There are 3 nested groupings, the coarsest first. Each group lies inside one group of the grouping before and may be the whole of it. The rows also spread widely along 11 directions, which tell nothing about the answers.
Known rows, each followed by its group in each grouping:
[-14   8 -33  24  23   3  19  38 -20 -50  -7  98 -78 -20   2  26 -32  -8
   8  14 -37  30  14 -64   5] : tas gop Q_992
[ 25  -2 -10  52  15 -19  16  -9  40  26   0 -19  36 -26  35 -30  -9   4
  25 -56   3  31 -37  56 -71] : tas gop Q_158
[  7  30 -57  33  45  25  10  45 -40  27   6 -46  18 -17 -18  17  16  15
  15 -54  -4 -22 -45   9 -19] : zizo mog Q_693
[-17  -2  -2 -69 -12  23 -41 -23 -36 -22 -36  25   2  10   3  21 -16   8
 -23  14  25 -44 -32  -3  80] : tas Bafe Q_734
[ 10  -9 -21  32  20 -11 -15   7 -20 -13 -12  22 -22  20  20 -31   4  -1
  -3 -26 -23   4  30  15 -14] : tas Bafe Q_424
[ -5 -12  -8 -21 -21 -36  -5 -10   9 -43  10  68 -51   6   4  31 -21  17
   2  36   2  30   8 -46  28] : zizo mog Q_31
[ 18 -14 -10  17  20 -37  52 -18  56  -6  10  44 -18 -15  45  19 -15   3
  10  25  32  56 -12 -12 -28] : zizo fola Q_163
[-31   2  10  33  87 -12   9  20  -2  -8  35 -54 -18   3 -10  38  26  -2
 -51  47  11 -14   7 -15 -12] : zizo mog Q_801
[-22  13  37  -9 -20 -20 -55 -17  -6  -3  17 -84  26   7 -35  11   6  31
 -16   1 -19   1 -37  33  14] : tas Bafe Q_61
[ 24  -8 -42  29 -37 -40 -32  -4  45  48  38  19   2 -15 -12  16   5  20
  32 -46  10  27  -4  28 -11] : zizo Buzi Q_723
[ 28 -18  30  -8  -3   5  -3  -8   1  23 -19 -31  33  24  29 -24  17  -9
   2  -3   8  10  21  34 -21] : tas gop Q_537
[-13  27  21 -16 -24  52 -23  20  -5   7 -14 -33  39 -34 -18  -2 -17 -28
 -11 -15   0 -68 -21  45  27] : zizo Luboz Q_536
[ 23 -12  22 -55 -22 -63 -22 -29  17  -7  18 -34   8 -16   5  34   5  25
  40   9  19  40 -40  28  -8] : zizo fola Q_313
[ 23   6 -17  26 -59  -6  34  18  44  20  11  34  38 -32  -8   5 -27   9
  41   6  17  73 -28 -25  -3] : tas Vinep Q_365
[ -7 -22  16  26 -55 -25  14 -16   1 -43   7 -61  51  52  11 -35  23  29
 -43  29  39 -25   6  -1  40] : zizo Luboz Q_879
[ 43 -34 -24  21  22 -30 -20   6   8  44   2  21   1  19  29 -24  26  -8
  19 -28  12  28  45  30 -33] : tas Bafe Q_424
[ -6   0 -31  33  33  22  26  23 -16 -22 -11  38 -25  16  16  -4   0 -12
 -32   9   6 -25  27 -31  18] : zizo mog Q_693
[  3   4  11 -36 -81  23 -46   5  -9  -2  -8  31   0  16 -33   6 -11   1
  -3   8  -8 -17  25 -11  69] : zizo mog Q_693
[-18  35  60  -8   5  64  -7  -1 -36 -27 -45 -36  -7  27   5 -28 -18 -16
 -39   7 -66 -22  17  19  -4] : tas gop Q_158
[ 31  -9 -47 -22 -25  -7  46  28 -42 -41 -22  20  26  -6  23  -2   5   9
  42  -7  36   5 -30 -24  29] : zizo fola Q_163
[-33  15  33  -1 -49  34 -35 -20  17   2  -1 -15  16  16 -28   7 -17  12
 -51  25   4 -20 -11  -3  57] : tas gop Q_158
[  7 -13 -68  34  47 -19  30  17 -45 -38  -8  11 -16  19  39  -8  22  13
  -4 -29  17 -29  -3 -11  -1] : zizo Buzi Q_723
[ -8   4   4   0  13 -17 -50  49 -40 -19  25 -44  -2 -26 -41  12  19 -16
  10 -14 -24 -36  14  24   8] : zizo mog Q_801
[ 31 -21  20  15  21 -22  10  28 -12 -10   2 -18   3   9  24 -26  32 -40
  11   5 -17   6  67  26 -41] : zizo Buzi Q_723
[-43  -4   7  65  68   9  30  21 -11 -47   5 -19 -15   4  13  -2   8 -17
 -63  42  10 -29  10 -27   2] : tas gop Q_992
[ -4  -4  13  23 -17 -31  10 -36  14 -31   4 -30  -2  44  23 -15   7  32
 -28   7  -7  13   5  10  -6] : zizo Buzi Q_723
[ 16   1  36 -21  -8  20   5 -14   7  14 -24  11  -9  37  20   2  -4   1
 -14  31 -16  39  29 -14  -7] : tas gop Q_158
[  8 -22  22  -2 -43  -6  43 -20  18 -54 -25  12  44  18  45 -42  -4 -18
 -19  28  39 -13  13   6  25] : zizo Buzi Q_723
[ -8   9  11  -7 -17 -11 -14   5  42   5  26  10  11 -48 -23  35 -25  -5
   7  10  14   9 -31   8  11] : zizo mog Q_801
[ 20  22  20 -40  27  49  42  56 -66 -33 -39   5  -8   4   7   6   1 -32
  14  31 -38   6  32 -32  -5] : zizo mog Q_801
[ 42 -14 -13 -44 -23   6   8  22 -25  10 -20  27  18  14  12   4  11  -3
  30   2  20  13  20 -14  20] : zizo mog Q_801
[-23  38  15  53   7  38  -5  28   3  11  11 -45  20 -19 -41  -8 -12  -7
 -20  -3 -40   2 -12  16 -11] : tas Bafe Q_424

New rows. What belongs after each?
[ -8   1 -37  56  36  24  -4  52  26  32  29  66 -33 -26 -22  20  -5 -39
 -23   5   8 -21  50 -22  13] : zizo mog Q_801
[ 30  -2  -1 -35  -8 -10  14  13  -3  13  -3  37 -25   3   3  45  -3  14
  38  29 -10  81   3 -43 -12] : tas gop Q_537
[-34  10  37   2  36  -5  -3 -10   9 -49  -6  13 -31 -16  10   9 -30 -14
 -33  36 -23   2 -10  -2   0] : tas Bafe Q_61
[  8  14 -72  49  38  27  21  46  15  52  27  49 -31 -25 -20  41   3  -9
   2  -8  18   4   7 -34   6] : zizo fola Q_313
[ 19 -46 -37  10 -46 -72 -23   8  10 -24  23  39  14 -14   4  -1  10  15
  31  -9  47  23  -5 -11  28] : tas gop Q_158
[ -2  40 -56  36  -5  37  39   5  10  24  -1   7  16  -2 -11  21 -24  47
  -3 -31   6  16 -66 -23   4] : zizo mog Q_801
[-20  -6  36  49  -6 -20  14 -21  45 -47   5  -2   3  -7  27 -37 -17 -23
 -35  11  -7 -15  17  36 -16] : zizo Buzi Q_723
[-19 -23   2 -16  11 -48 -15 -16  19 -30  27   7 -10  -9   5  37   1  10
 -17  40  45  -5 -19 -14  28] : zizo mog Q_31
[-29  -9 -63  44  -7 -46  -7  27   0 -54  34  40  -4 -47 -26  21 -16  20
   7  -3  31   2 -52 -32  42] : tas Bafe Q_424
[ 16  -9 -15 -22  17 -21 -28  34 -48   0  19 -23 -29  14 -22  33  40   3
  13  15  -4  -3  33 -15  20] : zizo fola Q_313
[-10 -16 -13  40  -2 -42   0 -17  25 -30  18 -16  22  -9  18 -21  -3  13
 -11 -19  31 -18 -30  29  -5] : zizo mog Q_31
[ 23   4 -74  -3   8  11  10 -16 -12  24 -27  61 -22  15  35  18 -17  47
  23 -52  13  25 -47 -17   2] : tas gop Q_537
[-10  16  -6  22  67  58  23  -7   1  40 -23  -7   4  25  21   6  -1  -6
 -55  17  13 -15  -3  -4   0] : tas Bafe Q_734
[  9   3  15 -12  31  10   7  43 -31  -3   9 -27 -17   1 -15  23  27 -27
  -1  40 -12  -1  40 -14   1] : zizo fola Q_313
[-21  31   5 -31  71  29  -2  13 -44   5 -11 -13 -47   8  -4  59  -3  11
 -20  38 -25  12 -18 -39   5] : tas Vinep Q_365
[ -9  34  13 -43 -37  59 -14   6 -43 -18 -42  -7  26   0 -18  -2 -28   5
  -1  -3 -22 -15 -37   1  46] : tas Bafe Q_424
[-31  20 -26  46  -8  -1 -21  10 -34 -38   6 -35  -6  10 -25  -5  -4  40
 -23 -27 -27 -20 -36  -6  21] : tas gop Q_158
[-13  37  21  16   9  13  -6   8  43  19  20   6 -23 -43 -25  35 -34  -7
   2   3 -39  29 -21   9 -29] : zizo mog Q_693
[ 23 -17 -30  16  41 -18  15  27  -9  -7  -5  -6  30 -33  33 -17  13 -26
  25 -37  34 -28 -16  36 -26] : zizo mog Q_693
[ 15 -18 -11  13 -10 -35 -10  10 -28 -15   3 -55  54   5   0 -26  25  15
  14 -20  17  -2 -21  29   2] : tas Bafe Q_734
[ 24 -20  -9  35  48  13  32  -4  27  52  -5  23 -11  47  40   1  22  -3
 -33  28  26  36  49 -25 -27] : tas gop Q_158
[-16   3 -10 -11   7  22   6  14  17  50  27 -37  52  -4 -40  64  19  14
 -31  66  74  17 -41 -45  53] : tas Bafe Q_424
[ -4  26 -19  28  31  -1  42  27 -19 -31   0  23 -51  -5  -1  31 -20  25
  15  11 -52  68 -18 -51 -35] : tas gop Q_537
[ 26  -7  -3  21 -57   6   5  16  19  22   5 -20  63   2 -11 -26  11  -5
  11 -15  25   0   6  18  12] : zizo mog Q_693
[-44  25 -17 -42  20  46 -17  14 -57 -48 -21  25 -37   0 -13  43 -12  -8
 -41  23  -2 -74 -16 -32  79] : zizo Buzi Q_723
[-38  23  21  66  40  23  16 -23  24  27  21 -90   9  45 -10  16  14  42
 -76  28  -5  11 -21  -8 -14] : tas gop Q_537
[-18  -1  21  31  58  -1 -16  22  19  10  21  -6 -26 -32  -4  22   0 -30
 -17  16 -13  -1  14  15 -27] : tas gop Q_537
[  0  32 -13  56 -18  29  41  48   1 -12   8 -14  28 -22 -27 -13 -14  -3
   5 -12 -23  11 -12 -11 -12] : zizo mog Q_801
[-19   0 -44 -18  39  10 -27  -2 -17  17   7   2 -11   1  -1  48  16   8
 -28  -3  43 -56 -27  -2  48] : zizo Buzi Q_723
[ 16 -12 -61  35 -14 -32  -1  -4 -32 -25 -16  -5  27  10  33 -42   2  39
  24 -68  18  -9 -43  21   3] : tas Vinep Q_365
[ 43 -20  -8  -2 -11 -23  -4   1 -31 -26 -36  30  -5  24  44 -53   0  -2
  35 -41 -30  23  30  27 -28] : tas Bafe Q_61
[ 18  -1  40 -25   5  -5   3  -3  16  16  -4   4 -14   0  11  23  -5  -4
  15  30 -20  61  13  -3 -30] : tas gop Q_537
[ -2   0 -34  -9  11   0   4   3 -48 -47 -34  -1  30 -14  24 -21 -12   9
  10 -35  16 -34 -56  19  22] : tas Bafe Q_734
[ 11 -20 -15 -40 -30 -18  -6   1  -7 -28 -15  69  -3  -6  11  15 -17   2
  19  22  27  23  -9 -31  44] : tas Bafe Q_61
[-18  15 -21   5 -47  -2 -22   4 -14 -37  -5  60 -44   4 -18  10 -36  26
   2   1 -34  20  -4 -41  46] : tas Vinep Q_365
[  2   6 -37 -10 -12  15 -30  18 -17  -3 -17  60 -16 -39  -1  12 -29  -8
  32 -47  -5 -16 -31   7  21] : tas gop Q_992
[ 21 -25 -28  -1 -30 -28 -50  35 -37  -3  10  18  -9  10 -17  -3  24   3
  25 -20  -3   0  35  -6  26] : tas gop Q_158
[-15  20 -11 -15  53  55  26   6 -25   2 -31  32 -26  23  14  30 -11   1
 -38  42   1   6  -3 -48  25] : tas Bafe Q_424
[ 38 -15 -37 -14 -34 -50 -19  20 -22 -15   9  32 -21  -1   2   7  12  13
  57 -31 -18  33  19   1  -5] : zizo Buzi Q_723
[-20  25   9  38  60  51  16  -8   7  26  -9 -35  -7  32  12   1   4  -1
 -66   7  -9 -32   6   8 -10] : zizo mog Q_693
[-13  -9   5 -23 -16 -22 -37   2 -27 -32   0 -29  27  -8 -14   4   5   9
  -3   3  17 -22 -30  13  42] : tas Bafe Q_61
[ -1   2  36 -14  37   2  66 -42  16 -37 -28   6 -16  51  59   5 -13  21
 -43  61   8  39   0 -31 -18] : zizo mog Q_801
[-28  22  20  20  53  31 -14   7  -3  19   4 -31 -23   1 -11  29   0  -5
 -37  17 -21  -6  -6  -1 -11] : tas gop Q_992
[  6   1   9  -4 -22  23  30 -24  47  24 -18  28  30  -7  25  11 -27   4
  -4  17  36  34 -36  -9   4] : tas gop Q_992
[-13   1 -13  73  -7  13  41  32  21 -32   4  48   2 -10  -7 -24 -22 -21
 -26  27  -5  17  27 -36  11] : tas Bafe Q_734
[ -1   2  68  28  -9 -29 -16 -16 -12 -42   7 -94  -6  43   7 -42  22   7
 -27   8 -58   1  44  48 -31] : zizo fola Q_163
[-16   1  -4  43  -4  -3 -36 -30  35  50  29 -25  -1  44 -20  10  12  39
 -51  11  10  18   7   2  16] : tas Bafe Q_424
[-12  27   5  22 -35  28  12  20  12 -34  -4  16   8 -43 -17 -12 -35 -24
   3  -4 -16 -19 -15  11  21] : zizo fola Q_313
[ 25 -38 -15   6  -6 -47  -5  19  -2 -32  -2  44   0 -27  28 -17   1 -18
  40 -17  16  15  11  13 -11] : tas gop Q_537
[ 31 -25 -42  48  30  -1  42  27 -13  -1 -11  35 -11  42  41 -31  26 -10
 -10  -6  17   2  60 -24 -14] : zizo mog Q_693
[-23   4  43 -43  25   8 -14   0  19  10  10 -39  28 -48 -14  56  -8 -16
  -9  45  35  -3 -55   9  14] : tas gop Q_537
[  1  25 -17  19  14  21   9  -7 -11  -8 -22  54 -70  36  16   8 -27  30
 -11  -9 -62  47  14 -36 -19] : tas gop Q_158
[ -9  -2  39 -10 -22 -23 -29 -44  36  40  26 -48  -1  50 -15  39  11  50
 -36  54   9  59  -2 -19  16] : tas Vinep Q_365
[  7   8  -3  20 -29  30  41  -5  29 -25 -26  46  16 -18  29 -32 -35 -24
  -3  -4  15 -13  -5  12  14] : zizo fola Q_313
[-21 -16  38 -33  18 -36 -59 -10 -24 -39   5 -39 -12  -4   0  14  11  -2
 -15  17  -3 -23  -5  26  15] : tas gop Q_158
[-40  30  32   0  26  13  18 -17  -2 -49  -5 -12 -39  18   0  29 -23  19
 -51  48 -30   6 -17 -31   9] : zizo mog Q_693
[  0  21 -36  29  14  17  30  62 -46 -38  -1  12 -11 -20 -16  -1  -5 -10
  18 -10 -26  -7   0 -29  -4] : zizo mog Q_31
[  6 -10  -6  22 -58 -14 -41  10  29  23  23  20  24 -12 -36  -5  -7  -1
   5  -8   5  15  12  12  31] : tas Bafe Q_734
[-23  -5  -4  -8 -62 -10   1 -29  22 -56  -6  38  13   1   9  -2 -28  13
 -25  15  33 -25 -26  -9  66] : zizo Buzi Q_723
[ -2  18  16   1  46  16  53  -6   9 -28 -19  11 -26  -9  39  12 -22 -12
 -11  27 -12  19 -11  -6 -27] : zizo fola Q_163
[ 11 -25  39 -25  51 -28 -51 -19   1  52  18 -47 -19  52   5  29  47   6
 -31  42   3  25  51  11 -12] : tas Bafe Q_61
[-24  26   2  45   0  28 -32  32  -7   6  15 -15 -14 -20 -42   5 -11  -7
 -13 -20 -45 -14   3  11   3] : tas gop Q_537
[-49  25  21  22  93  54 -15 -16  14  32  -2 -25 -33   9   6  36  -7 -10
 -85  30   0 -39 -10   2   0] : tas gop Q_158
[ 31  -6  -4  15  36   8  70 -10  14   6 -19  21 -20  43  55  -5   9   1
 -12  33  10  44  36 -26 -31] : zizo fola Q_313
[  8  33   4 -18 -36  64  13   1   0  18 -42   2  60 -24   0 -17 -36  -7
  14 -24   1   0 -52  26  12] : tas Bafe Q_424
[-23  24 -13  66  24  35  17   6  23  29  13  -5 -19  17 -14  16  -8  20
 -41   9 -18  21  -2 -25  -9] : tas gop Q_537
[ -8  36 -47  42  12  41  11  41 -37 -12 -13  55 -65   5 -18  15 -25  17
   5 -25 -69  24   8 -46  -3] : tas gop Q_537
[ 23  19   5 -23  19  43  35  44 -54   0 -32 -15   9   2   4  10   5  -9
  25   8 -27  26  -2 -22 -17] : tas gop Q_537
[ -6  19 -16 -16  22  28  -8  14 -33 -14 -27  17 -15 -26   6  16 -24  -1
  15 -28 -20 -14 -41   7   3] : tas gop Q_537
[ 17  -8  25 -49 -25 -25 -43 -33  22  -5  -6  35 -35 -10  17  10 -20  -7
  20  -7 -12   9  10  38   6] : zizo fola Q_313
[-18   9 -50  45  26 -36   7  20  15 -24  34 -16  11 -75  -8  23 -14   8
  22 -37  27 -19 -81  24  -8] : zizo fola Q_163
[ -3  18 -62  76  39  30  -1  47   1  39  20  18 -26 -13 -13   6   1 -11
 -13 -42 -13 -38  17   5 -10] : zizo Luboz Q_879
[ -2  16 -29  18   1  52  21  39 -29 -16 -28  61 -21   3   1  -3 -19 -16
 -11   3 -16  -6  19 -44  26] : tas gop Q_158
[ -7  21  19 -54 -26  33 -18  13  24  24   1   9  24 -58 -23  50 -32 -24
  11  19  23 -24 -45  14  34] : zizo Luboz Q_879
[ 10  -1 -38  35  13 -14  10  57 -26 -19  11  17   2 -30 -16  -1   4 -10
  30 -10 -10  24   2 -17  -9] : tas Bafe Q_424
[-27   4  53   8   7   3 -16 -37  66  18  24  -3 -18  20  -5  27 -14   2
 -65  57   7  10  22   1  12] : zizo mog Q_801
[  4  23 -38  11   1  58  24  37 -18   9 -28  47   3 -28  -1   7 -26 -12
  16 -24  -5  -4 -25 -18  12] : tas gop Q_537
[-12 -16 -23  32  30  19  20  -6  17  14  -5   9  21   9  27   2   6  -1
 -42  12  60 -26 -15  -9  25] : tas gop Q_537
[ -5 -11 -10   1  21 -10  21  20  -8 -33  -1  46 -29  -7  12  27  -7  -6
  -3  37  10  25   6 -47  12] : tas gop Q_537
[  6 -20 -22  51  56 -15  32  16 -23 -32  -3  -6 -10  40  39 -31  27  -2
 -33   3  13 -22  42  -8 -13] : zizo mog Q_801
[ -2  20 -51  35 -60  -9  29   7 -11 -71  -9  36   1 -22   0 -24 -38  30
  26 -41  -9  -2 -53 -10  28] : zizo fola Q_313
[-10   4   4  12  20  46  31  -7   6  14 -27   4  24  22  27  -6  -6  -8
 -45  33  36 -15  -2 -20  27] : tas Vinep Q_365
[ 30   3   4  26 -44  12  56  11  28  16   1 -17  45  13   7 -16   5   5
  10  19  16  44   8 -10  -7] : zizo fola Q_163
[-34   6  40  40  37   7   0  -1  -6 -32   2 -75  21   5   5 -18   9  -8
 -54  18  -4 -33 -10  24  -9] : tas gop Q_158
[ -6 -24   1  30 -13 -47 -48  -6  32  13  34 -22  25 -11 -16  -5  10   5
  -9  -8  25   0  -5  33   9] : tas Bafe Q_61
[-19  -8   8  -5 -20   8 -43  23 -15   5  15 -10   9  14 -41  16  16  -7
 -32  36  14 -20  27 -22  63] : tas Bafe Q_61
[  8  -1   1 -16  -6 -34  26 -14 -15 -43  -9   9 -16  26  17  15  -7  41
   9  34 -11  73 -20 -40  -5] : tas Bafe Q_424
[ 23 -14  12  -8  -4  -5 -28  -6  -4   4 -16  11 -13  18  33 -26   4 -18
   1 -23 -13 -27  42  44  -9] : zizo Luboz Q_879
[ -4  28   1  51  -2   8   5  11 -19 -22   3 -51  -8  11  -8 -25   0  15
  -7 -32 -53  -6   2  27 -22] : zizo fola Q_163
[ 19 -20   4 -46  -3 -27 -31  11 -40   2   5 -70  44   8  -1  13  48  -1
  16  -3  32 -30  -7  33  19] : zizo Buzi Q_723
[ -8 -19  34  40   7  11 -17  -9  17  30  16 -55  19  63  -1 -25  39  -9
 -71  35  20 -33  68  13  15] : zizo mog Q_31
[  4   7  20 -21 -23  17  -1  23  26  13   8  27   6 -28 -23  31 -14 -26
   5  35   8  17   9 -16  19] : zizo mog Q_693
[ 20 -20  44   7  -7   1   7  17   4   5  -1 -48  37  24  19 -32  29 -31
 -19  26  15 -22  59  30 -10] : zizo Luboz Q_536
[  9 -17 -63  47   9 -11  -1  10 -42 -23 -11   2   3  41  26 -40  25  22
 -16 -51  19 -50  11   7  19] : zizo mog Q_693
[  7  -8  -2  -2  44  -5  -9 -33   2  16 -21   8 -18  32  43  -4  -1  13
 -19  -9   2  11  -2  18 -17] : tas Bafe Q_61
[-19  53  32  11   9  88   1  46 -27   0 -29  -2  -1 -22 -32 -10 -32 -41
 -17   7 -68 -13  15   4   1] : tas Bafe Q_424
[-27  33  37 -50  52  48  21  -5 -34 -36 -42 -11  -9  -8  16  25 -28 -10
 -27  44 -18  -3 -41 -12   8] : tas Bafe Q_424
[ 16 -17 -26  -6 -45 -25   9  29  27  -4  22  46  30 -37 -17  23  -8  -5
  29  15  52  19 -13 -25  35] : zizo mog Q_801
[-10   8  30  22  31 -16   6  -3  10 -30  -1 -12 -27 -15  16   0 -17  -1
  -1   3 -41  30  -9  16 -44] : tas gop Q_537
[ 10   6 -11 -24  16 -10   0   5  -1  10   9  40 -56  20  -5  55   0  20
   3  33 -14  50  18 -50   3] : zizo mog Q_693
[  8  -6  60 -29 -20  12  13 -33 -10 -15 -29  -6 -28  88  26  -3   7  25
 -39  65 -30  55  53 -38   7] : tas gop Q_537
[ -4  14  -2 -32 -36  10  23   6 -42 -30 -20 -27  33  18  -7  19  -4  37
   3  32  16  23 -48 -47  46] : tas Vinep Q_365
[ -6  17 -47   1  12 -16 -33  12 -10  13  18  14 -16 -35 -28  44 -14  32
  27 -30  -7  24 -57  -1   4] : tas Bafe Q_424
[ 24 -33 -13  67  41 -41  50 -15  43   1  11  -6  18  21  61 -39  17  -1
 -13  -3  40  19  18  18 -55] : zizo mog Q_31
[ 34 -23  -9  24   5   8  21  29   8  -3 -20  33  36 -18  37 -53   2 -51
  14 -28  26 -30  37  37 -13] : zizo mog Q_801
[-68  19  10  30   8  -4 -48  -8  27 -17  38 -41  18 -49 -49  31 -22   8
 -49  17  20 -41 -66  19  45] : tas Bafe Q_424
[  3   9 -24 -22  -2  -9  -7 -15  -8  -3 -10  20 -15  -1  10  32 -16  39
  15 -11   2  32 -50 -17   5] : tas gop Q_158
